There are 10 hidden switches. A switch that is on adds its own fixed numbers to the row, and there is some noise. The rows also spread widely along 13 directions, which tell nothing about the answers.
Some rows, each with its switches (1 for on, 0 for off) after it:
[.08,.19,.22,-.06,-.06,-.06,-.11,.04,-.04,.00,.24,-.22,.28,.46,.31,-.06,-.20,-.07,-.08,-.10,.09,-.24,-.20,-.04,-.05,-.25,-.27,.24,-.23,.01] => 0 1 0 0 1 0 0 1 0 0
[.22,-.39,-.09,-.09,.16,-.11,.15,.01,.22,.04,-.05,-.19,-.22,-.23,.05,.10,.10,.11,.02,-.30,.09,.20,.11,.21,-.05,-.05,.33,-.10,-.04,-.16] => 0 0 0 0 1 0 0 1 1 0
[.10,.02,-.03,.08,.04,-.06,.26,.07,-.17,.13,-.08,.12,-.09,-.10,.08,.03,.06,.09,-.10,.07,.03,.18,-.17,.12,-.19,-.05,-.15,-.16,.00,-.24] => 0 0 1 0 1 1 0 1 0 1
[-.14,.36,-.14,.08,-.05,-.15,.14,-.04,.27,.14,.14,.01,.09,.27,-.06,.18,.23,-.04,.05,-.08,-.11,-.07,-.59,.09,-.10,.02,.00,.28,-.14,.24] => 0 1 0 0 1 1 0 1 0 0
[.22,-.12,-.03,-.07,-.07,-.05,-.26,-.18,.25,-.10,.01,-.18,-.11,-.28,-.13,-.12,-.12,.31,-.12,.05,.14,.25,.34,.13,.08,-.29,-.06,.09,.17,-.05] => 0 0 0 0 1 0 1 1 0 0
[.40,-.16,-.21,.00,-.05,.01,-.20,.02,-.06,.18,-.18,.16,-.01,-.27,-.01,-.30,.05,.04,-.20,.07,-.04,-.01,.12,-.15,.05,.06,.13,.30,.40,-.05] => 0 0 0 0 0 0 1 1 1 1
[.04,-.01,-.09,.01,-.03,.05,.25,-.15,-.14,.13,-.05,.65,-.25,-.08,-.02,-.18,.18,.05,.13,.26,.04,.04,-.01,.36,.01,-.07,-.16,-.38,.10,-.39] => 0 0 0 0 0 0 0 0 0 0
[-.12,-.14,-.10,.24,.08,.08,.14,.18,.11,-.37,-.35,-.38,-.18,-.49,.24,.19,.06,.00,-.12,.02,.15,.21,.39,-.13,-.03,.07,.24,.06,-.09,.29] => 0 0 1 0 0 0 1 0 1 1
[-.12,.06,-.31,-.02,.06,-.18,.55,.05,-.11,-.06,-.01,-.06,.18,-.13,.34,.49,.09,.01,-.19,-.09,.29,.44,-.10,.11,-.21,.34,-.11,.03,-.11,.06] => 1 0 0 1 0 0 0 0 0 1
[.03,.13,.11,.31,-.30,.03,-.38,-.34,.40,.12,-.22,.10,-.06,-.19,-.24,-.39,.07,.13,.01,.18,-.17,-.19,.15,-.09,.22,-.16,-.12,.07,.17,-.20] => 1 1 1 0 1 1 0 1 0 1
[.20,-.27,-.37,.09,.02,-.06,-.02,.08,-.01,-.02,-.17,-.30,-.13,-.47,.13,-.11,.10,-.07,-.25,-.07,-.01,.12,.38,.15,.02,.13,.41,.40,.30,.23] => 0 0 0 0 1 0 1 1 1 1
[-.24,.01,-.25,.29,.14,.17,-.07,.06,.12,-.24,-.16,-.35,-.01,-.18,-.11,.05,.02,-.12,-.26,.01,-.05,-.16,.26,-.15,-.24,.09,.32,-.01,.07,.46] => 0 0 0 0 0 0 0 1 1 0
[.24,-.13,-.04,-.15,-.25,.02,.15,-.21,.05,.13,.21,-.31,.19,.01,.48,.10,-.18,.00,-.11,-.27,.29,.34,.11,.37,.09,.06,-.28,-.16,.05,-.34] => 0 0 0 0 1 0 1 0 0 1
[.35,-.58,-.18,.03,.12,-.06,.08,.08,-.04,.01,-.21,.04,.03,-.15,.45,.05,.13,-.13,-.04,-.29,.14,-.18,.13,-.16,.11,.34,.28,.01,-.16,-.03] => 0 0 0 1 1 0 1 0 1 1
[.34,-.38,.16,-.16,.08,.19,-.18,.34,.38,-.39,.22,-.39,-.36,-.17,.28,.05,-.03,.21,.02,-.06,.21,.18,.07,-.05,.20,-.36,.31,.15,-.27,.40] => 1 0 0 0 1 0 1 1 0 0
[.13,-.15,.12,-.09,-.07,.18,-.23,-.06,.22,-.33,.05,-.20,-.01,.02,.26,-.05,-.09,.07,.11,-.16,.15,-.17,.48,-.30,.21,-.08,.02,.21,-.18,.03] => 0 0 1 1 0 0 0 1 1 1
[.27,-.04,.25,.07,-.09,.07,-.02,-.11,.04,.20,-.29,.30,-.14,-.14,-.03,-.22,-.04,.11,.11,.15,.10,.02,.06,-.06,.07,-.20,-.21,-.11,.08,-.55] => 0 0 0 0 0 0 1 1 1 0
[-.16,.03,-.07,.18,.02,-.11,-.18,-.22,.05,-.24,-.04,.40,.11,.22,.08,-.33,.14,-.19,.04,.24,.02,-.58,.22,.02,.05,.03,-.09,.14,-.09,.19] => 0 0 0 0 0 0 0 0 1 0
[-.09,-.12,-.21,-.14,.18,-.05,.24,-.03,-.23,-.16,.14,-.33,.22,.24,.36,.43,-.19,-.13,-.08,-.38,.17,-.18,.18,.00,-.21,.17,-.02,.10,-.30,-.03] => 0 0 0 0 1 0 1 0 0 1
[.27,.06,-.09,-.07,.12,.20,-.55,-.02,.07,.02,.00,.20,-.26,-.05,-.49,-.51,-.08,.13,-.09,.27,-.21,-.24,.09,-.14,-.03,-.43,.15,.06,.34,.06] => 0 0 1 0 1 0 1 0 1 0
[.14,-.03,-.17,-.13,.08,.12,-.03,.16,-.28,.02,.02,-.27,.03,.03,.22,-.10,-.15,-.17,-.22,-.10,.03,-.10,.18,.01,-.17,-.07,.16,.23,.18,.05] => 0 1 0 0 0 0 1 0 1 1
[-.02,-.14,-.31,-.10,-.04,.22,.29,-.09,.13,-.10,.19,-.22,.02,.07,.37,.42,.02,-.12,.06,-.44,.17,.02,.21,.13,.06,.34,.12,-.11,-.16,-.03] => 0 0 0 0 1 0 0 1 1 1
[.03,.17,-.07,-.10,-.04,-.10,.03,-.05,.24,.09,.04,-.30,-.10,-.07,-.02,.06,.08,.03,.07,-.19,-.09,.11,.02,.07,.00,-.08,.18,.48,.04,-.08] => 1 1 1 0 1 1 0 0 1 1
[.19,-.29,-.23,.13,.15,.02,-.02,.00,.10,.17,-.24,-.02,.08,-.21,-.16,.05,.02,.10,-.28,-.18,-.06,.02,-.09,-.31,-.22,.17,.20,-.38,.13,-.01] => 0 0 0 0 0 0 0 1 0 0
[.10,.15,.13,.20,-.11,.56,-.12,.20,-.10,.03,-.24,-.13,-.34,-.18,.08,-.17,-.03,-.18,.13,.16,-.12,-.24,.23,-.31,.14,-.17,.21,.21,.04,-.03] => 0 1 0 1 0 0 1 0 1 1
[.05,.22,-.15,.01,-.12,.29,-.14,-.26,.20,-.02,-.01,.39,-.13,-.05,-.20,-.01,.00,.12,.06,.24,.08,-.01,.12,-.05,.14,.00,-.23,-.13,.12,-.17] => 1 0 0 0 1 0 1 0 1 1
[-.02,-.06,.19,-.01,.28,.09,.20,.28,-.04,-.11,.09,-.22,-.23,.25,.17,.07,.01,-.18,.15,-.09,.08,-.22,-.18,.12,-.21,-.31,.25,-.09,-.43,.07] => 0 0 0 1 1 0 0 0 1 0
[-.09,.29,-.05,.20,-.27,.14,-.21,-.31,.10,-.10,-.16,.07,.24,-.10,.04,.08,-.10,.09,-.08,.15,.04,-.02,.38,-.43,.18,.23,-.39,.25,.05,-.02] => 0 0 0 0 0 0 0 0 0 0

New rows. What belongs after each?
[.03,-.02,-.31,-.06,.10,.09,.36,.12,-.28,.02,.12,.01,.06,-.09,.25,.16,.00,-.07,-.29,.05,.18,.33,-.06,.15,-.24,.19,-.03,-.15,.08,.08] => 1 0 0 1 0 0 0 0 0 0
[-.10,.02,-.08,.18,.00,.07,-.08,-.13,.15,-.07,-.03,.31,-.15,.16,-.04,-.11,.18,-.14,.24,.08,-.13,-.58,-.05,.07,.12,-.05,.12,.03,-.19,.09] => 0 0 0 0 1 0 1 0 0 1
[-.23,.24,-.22,.05,.05,-.22,.10,-.48,-.13,.11,-.17,.20,.11,-.03,-.29,.16,-.10,.04,.02,.07,-.02,-.14,.34,.08,-.15,.08,-.25,.24,.07,-.48] => 1 0 0 0 1 0 1 0 0 0
[-.16,.16,.23,.21,.12,-.20,-.09,.01,.26,-.11,-.15,.06,.11,.16,-.14,-.10,.00,.14,-.16,.22,.13,-.15,-.37,-.11,-.25,-.36,-.20,-.26,-.22,.14] => 1 1 0 0 0 0 0 1 0 0
[.14,-.29,-.08,.03,.10,.20,-.13,-.09,.10,-.15,.06,.42,-.08,.28,.10,-.25,.13,-.10,.12,.01,.06,-.58,-.01,-.02,.08,.03,.02,-.34,-.20,.03] => 0 0 1 1 1 1 1 1 1 1
[.27,-.15,.15,-.14,-.05,-.02,-.07,.00,-.14,-.17,.00,.23,.06,.08,.45,-.20,-.07,.06,-.01,.08,.31,-.08,.36,-.11,.19,-.11,-.29,.16,-.12,-.18] => 0 1 0 1 0 0 0 1 1 0
[.08,.01,-.26,.14,.05,-.01,-.11,.11,.23,-.05,-.10,-.16,.03,-.16,-.01,.04,.13,.02,-.28,-.06,.00,.07,-.10,-.16,-.04,.08,.19,.11,.11,.44] => 0 1 0 0 1 0 0 1 1 0
[.04,-.07,-.14,-.16,.17,-.06,.24,-.01,-.04,-.16,-.02,.02,-.31,-.35,-.07,.21,.01,.34,.01,.04,.18,.50,.28,.17,-.09,-.18,-.02,-.13,-.01,-.18] => 0 0 1 1 1 0 0 0 0 0
[.47,-.29,-.06,-.14,.02,-.09,.19,.17,-.04,.18,-.17,.00,-.16,-.38,.32,.00,.04,.16,-.13,-.17,.17,.46,.00,.05,.08,-.02,.10,.00,.13,-.28] => 0 1 1 0 1 0 1 1 1 0
[.20,-.07,-.01,.02,.22,-.05,.03,.29,-.29,.33,-.11,-.04,-.06,.14,-.07,-.22,.05,-.13,-.15,-.06,-.27,-.30,-.43,-.13,-.36,-.16,.29,.10,.08,-.06] => 0 1 0 0 0 1 0 0 0 1
[.02,-.04,.01,.03,-.25,-.14,-.32,-.49,.35,-.04,-.11,-.37,.33,-.12,.05,-.26,-.21,.08,-.22,-.17,.14,.09,.57,-.01,.07,-.03,-.22,-.06,.25,-.24] => 0 1 1 0 0 0 0 0 1 0
[-.28,.06,-.07,.00,.19,.01,.32,.21,.00,-.42,.02,.02,-.26,.07,.28,.23,.20,-.09,.19,.07,.06,-.22,-.02,.05,-.05,-.07,.18,.26,-.43,.32] => 1 1 1 0 0 1 1 0 0 1
[.15,-.14,-.14,.09,-.06,-.02,-.13,-.23,-.01,.09,-.09,.09,-.09,-.29,-.16,-.20,.01,.12,-.18,.14,-.05,.04,.35,.07,-.01,.00,-.07,.09,.24,-.23] => 1 0 0 0 1 1 0 1 0 0
[.17,-.11,-.28,.04,-.15,-.09,-.11,-.33,-.09,.04,-.11,.18,.23,-.20,.02,-.16,-.07,.14,-.34,.14,.14,.13,.35,.04,-.05,.17,-.38,.00,.36,-.19] => 0 0 0 0 0 1 1 1 0 1
[.15,-.36,.24,-.05,-.13,-.04,.11,-.13,.27,-.14,.15,.19,-.08,.15,.51,-.11,.12,-.06,.32,-.15,.19,-.26,.15,.18,.34,-.01,-.01,.04,-.37,-.22] => 1 0 0 0 0 0 0 1 0 0
[-.06,.08,.28,-.05,.08,.01,-.08,.05,.08,-.18,.11,-.22,-.12,.32,.20,-.08,-.04,-.11,.23,-.08,-.02,-.38,.12,-.03,.01,-.31,.04,.34,-.36,-.02] => 0 1 1 0 1 1 0 0 1 0
[.00,-.37,-.13,.05,.21,-.19,-.01,.10,.15,-.48,-.16,.08,-.18,-.16,.24,-.04,.22,-.02,.03,.07,.17,-.24,.30,.02,.06,-.02,.30,.22,-.22,.42] => 0 0 0 0 0 0 1 0 1 1
[-.02,.35,.02,-.07,-.11,-.01,-.19,-.33,.27,.20,.14,.05,.08,.33,-.31,-.06,-.11,.09,.12,-.06,-.07,-.23,-.18,.08,-.01,-.30,-.20,.08,.04,-.23] => 0 1 0 0 1 0 1 1 0 0
[.04,-.17,-.25,.14,.00,.08,-.10,.01,-.15,.03,.00,-.72,.15,-.14,.13,-.04,-.16,-.22,-.36,-.22,-.11,-.12,.33,.06,-.22,.11,.26,.35,.20,.19] => 0 0 0 0 1 1 1 1 0 1
[.14,.10,.00,-.15,.04,-.18,-.35,-.26,.02,-.10,.07,.32,.00,.15,-.21,-.20,-.05,.19,.15,.16,.00,-.37,.28,-.10,.12,-.29,-.17,.60,-.04,-.12] => 0 0 0 1 1 0 1 1 0 0
[.18,.20,.03,.02,-.28,.28,-.01,-.07,-.06,.24,-.07,-.06,-.20,-.16,.12,.05,-.03,.01,.18,-.10,-.16,-.04,.25,-.18,.29,.00,.03,.46,.08,-.37] => 0 1 0 0 1 0 0 1 0 1
[.31,-.22,-.34,-.17,.14,-.14,-.20,.04,.19,-.19,-.17,.17,.04,-.26,-.03,.11,.09,.36,-.30,-.04,.18,.24,.13,-.40,.01,.12,.03,-.01,.17,.26] => 0 1 0 0 0 0 0 0 1 1
[.42,-.19,-.36,-.01,.22,.07,-.05,.27,-.23,.25,-.31,.15,-.14,-.29,-.11,.04,.06,.09,-.26,-.10,-.10,-.01,-.09,-.42,-.12,.10,.31,.11,.26,.00] => 0 1 0 0 1 0 1 1 1 1
[.23,.13,.06,.20,-.02,-.22,-.21,.02,-.03,.09,-.36,.43,-.03,-.21,-.12,-.09,.14,.20,.00,.28,-.12,-.09,-.06,-.48,.15,.00,-.13,.53,-.03,-.03] => 0 0 0 0 1 0 0 0 0 0
[-.02,.23,-.27,.09,.11,-.04,.24,.07,-.06,.26,-.12,-.27,-.10,-.26,-.35,.23,-.02,.14,-.27,.05,-.04,.45,-.30,.18,-.45,-.11,.02,-.05,.26,-.06] => 0 0 0 0 1 1 1 1 0 1
[-.09,.22,.02,.00,-.03,.09,.30,-.04,-.29,.28,-.02,.03,-.06,.11,.14,-.12,.02,-.28,.10,-.02,-.15,-.15,.03,.13,-.15,.02,.01,.27,.06,-.45] => 1 1 1 0 0 1 0 0 1 0
[.05,-.11,-.11,.07,-.22,.04,-.15,-.25,.18,-.08,-.04,-.40,.17,-.19,.25,-.13,-.03,-.11,-.10,-.16,-.03,.04,.56,-.07,.13,.25,.05,.41,.17,-.01] => 0 0 1 0 0 1 0 0 1 0
[-.10,-.13,.17,.30,.01,-.20,-.13,-.09,.31,.00,-.13,-.58,.13,-.02,-.03,-.32,.00,-.16,-.20,-.04,-.01,-.14,.02,.23,-.30,-.22,.16,-.02,.04,.12] => 0 0 0 0 0 1 0 1 1 0
[-.04,.19,.11,.19,-.19,.05,-.30,-.25,.13,-.15,-.10,.30,-.16,-.06,-.04,-.41,.08,.02,.14,.35,-.03,-.27,.38,.09,.24,-.24,-.17,.17,.05,-.10] => 0 0 1 0 1 0 0 0 1 1
[-.12,.04,-.28,.12,.07,.07,-.01,-.11,.22,.02,-.18,-.04,.05,-.03,-.18,.04,.07,-.01,-.11,-.20,-.09,-.17,.01,-.16,-.16,.11,.22,-.25,.11,.08] => 0 1 1 0 0 0 0 1 1 1
[-.09,.29,-.17,-.07,-.09,-.02,.10,-.20,.09,.05,.12,-.06,.25,.15,.08,.13,-.08,.01,-.11,-.14,.15,.08,.01,.01,-.08,.08,-.22,.06,.02,-.12] => 1 1 1 1 1 0 0 1 1 1
[.12,-.16,-.15,-.17,.21,-.01,.41,.25,-.36,.11,.11,.01,-.08,.07,.34,-.01,.02,-.20,-.13,-.14,.10,-.02,-.07,.24,-.26,.01,.21,-.02,.03,-.15] => 1 1 0 0 0 0 0 1 1 0
[.16,.03,-.08,-.05,-.06,.36,-.05,-.03,-.19,.13,.12,.08,-.06,.11,.07,-.11,-.15,-.05,-.16,.10,.01,-.07,-.01,.01,-.05,-.06,-.17,-.19,.11,-.20] => 1 1 0 0 1 1 1 0 0 0
[.09,.21,-.22,-.17,-.16,.07,-.05,-.27,-.05,.11,.25,-.12,.25,.10,.08,.15,-.21,.04,-.14,-.14,.05,.17,.19,-.01,.01,.13,-.27,.24,.17,-.18] => 0 0 0 0 1 0 0 0 0 0
[-.06,.19,.15,.09,-.20,.71,.01,.09,-.12,-.10,.20,-.26,-.16,.16,.26,-.01,-.22,-.21,.08,.02,-.03,-.24,.22,-.09,.04,-.13,-.03,-.09,-.10,-.05] => 0 0 0 0 0 0 0 1 0 1
[.24,-.06,.24,-.15,.11,-.09,.08,-.05,.00,.14,-.07,.58,-.20,.19,-.09,-.19,.10,.15,.21,.20,.10,-.06,-.22,.05,-.06,-.28,-.29,-.20,-.11,-.52] => 0 0 0 0 0 1 0 0 1 0
[-.06,.22,.17,.28,-.14,-.11,-.23,-.24,.23,.09,-.23,.30,-.10,-.03,-.20,-.32,.12,-.02,.26,.25,-.21,-.45,-.03,-.05,.20,-.20,-.01,.39,-.07,-.18] => 1 0 1 0 1 0 1 0 0 1
[-.01,-.08,-.08,.08,.13,-.43,-.04,-.17,-.01,.10,-.01,.17,.12,.15,-.09,-.33,.11,-.07,-.08,.01,-.11,-.30,-.14,.30,-.20,-.16,.05,.00,.02,-.05] => 0 0 1 0 1 0 0 0 0 0
[.03,-.03,.10,-.08,.13,.20,.17,.16,-.06,-.26,-.06,.06,-.25,-.14,.16,.25,-.06,.23,.05,.06,.18,.25,.16,-.22,-.03,-.15,-.11,-.23,-.24,-.09] => 0 0 1 0 0 0 0 0 0 0
